There are 3 ways to turn a row about zero (a turn may also mirror it). The second row of each pair is the first, turned, with some noise.
In the rows, zero is written as 128.
Known pairs, each followed by its turn:
[146 118  98 146 119]
[143 102 147 139 109]
(2)

[163 117  81 163  81]
[ 89 180 125  90  96]
(1)

[ 98 176  94 112 144]
[ 71 117 127 162 144]
(2)

[173  91 148 120 103]
[160 141 122  81 160]
(0)

[172 130  80 156 155]
[120 107 179 134  73]
(2)

[129 169  89 111 112]
[ 87  80 130 139 135]
(2)

[ 89 132  82 156  78]
[153 135  83 155  68]
(0)

[ 84 164 156  81  95]
[168  70 114 114  89]
(1)

[ 81 136 119 151 101]
[151 133 125 155  79]
(0)

[121 124 154  85 152]
[131  94 158 133 161]
(0)

[118  99  93 111 153]
[164 163 128 132 149]
(1)

[111  92 174 140 137]
[148 124 177  99 115]
(0)

[174 174 123 128 162]
[ 77 125 138 102  89]
(2)

[143 115  87 103 127]
[121 102  86 122 145]
(0)

[171 109 178  79 131]
[130 117 110 205  96]
(1)

[161 155 103 104 105]
[106  82 131 105 129]
(2)

[164 130 106 166 101]
[ 83 161 133 104 112]
(1)

[130 179 127 180  78]
[ 79 105 143  67 104]
(1)

New pairs, each followed by its turn:
[165 140 159 100 115]
[143 147 137 123 180]
(0)

[123 148 109 141 121]
[128 127 146 104 126]
(1)

[116 111 108 168 163]
[119 150 136 117 181]
(1)

[107 110 125 131 148]
[143 134 118 131 157]
(1)

[101 123 175 107 143]
[147 110 185 138 135]
(0)

[ 81 154  87 128 112]
[161 123 137  69 127]
(1)

[158 106  90 145 152]
[134 122 176 137  96]
(2)

[150 124 106  80  79]
[153 151 121 132  64]
(1)

[168 123 104 122 110]
[129 138  87 109 150]
(0)

[121 151 151  94 138]
[148  94 138 145 118]
(1)

[104 138 112 143  95]
[131 126 122  84 117]
(1)

[143 142 112 171 126]
[ 92 143 150 108 136]
(1)

[ 76  77 115  79 127]
[152 144 155 147 204]
(2)

[131 123 131 149  94]
[152 104 105 125 119]
(2)

[112 161 104 108 161]
[ 92 102 123 166 134]
(0)

[149 152 119  90 142]
[147 127 164 149 106]
(1)

[ 83 176 161 120  96]
[107 126  59 133 156]
(2)

[151 168 173 172 139]
[ 68  86 151 139 137]
(1)

[178 126 106  91 152]
[ 96 113 101 112 183]
(0)

[ 84 112 143 142 169]
[140 107 118 131 186]
(1)

[ 86 135  76 165 128]
[105 119  97 150  65]
(0)

[134 136 164 111 151]
[121 128 164 129 152]
(0)

[167 119 113  90 145]
[111 109 107 111 174]
(0)

[155 168 120 155 116]
[107 176 107 143 132]
(0)

[140 155 166 155 148]
[102 171 169 133 135]
(0)

[124 173 173 135 142]
[115 162 174 159 144]
(0)

[ 99 178  81 112 129]
[105 110  94 189 122]
(0)

[112 119 175  98 111]
[138  91  92 152 113]
(1)

[ 77 116 143 112 178]
[115 190 134 158 153]
(2)

[132 114  89 135  82]
[155  74 137 144 134]
(2)

[105 122 174  77  95]
[136 136  95 100 192]
(2)

[114 123 158  92  97]
[148 104  95 142  95]
(1)

[ 95 126 168  94 143]
[149 102 180 147 142]
(0)

[110 137  99 163 146]
[ 96 131 119 137  88]
(0)

[149 121 160  80 164]
[106 165 149  83 149]
(2)

[104 112 151  79 174]
[121  75 172 131 151]
(0)

[122 150 149  91 138]
[ 96 146 116 111 151]
(2)

[130  98 152  87  81]
[159 112 120  91 177]
(2)

[145 165 119 118 146]
[131 122 176 135 116]
(1)

[177 102 174 179 178]
[ 58 130 131 185 175]
(1)

[174 120 113  77 100]
[152 121  86 115 190]
(0)

[129  86 104 141 101]
[153 117  96  96 102]
(0)

[157 134 142 127 123]
[126 122 124 102 112]
(2)

[124 111 141 136 130]
[143 139 130 125 125]
(2)

[ 78 157 172 131 102]
[131  58 107 101 122]
(1)

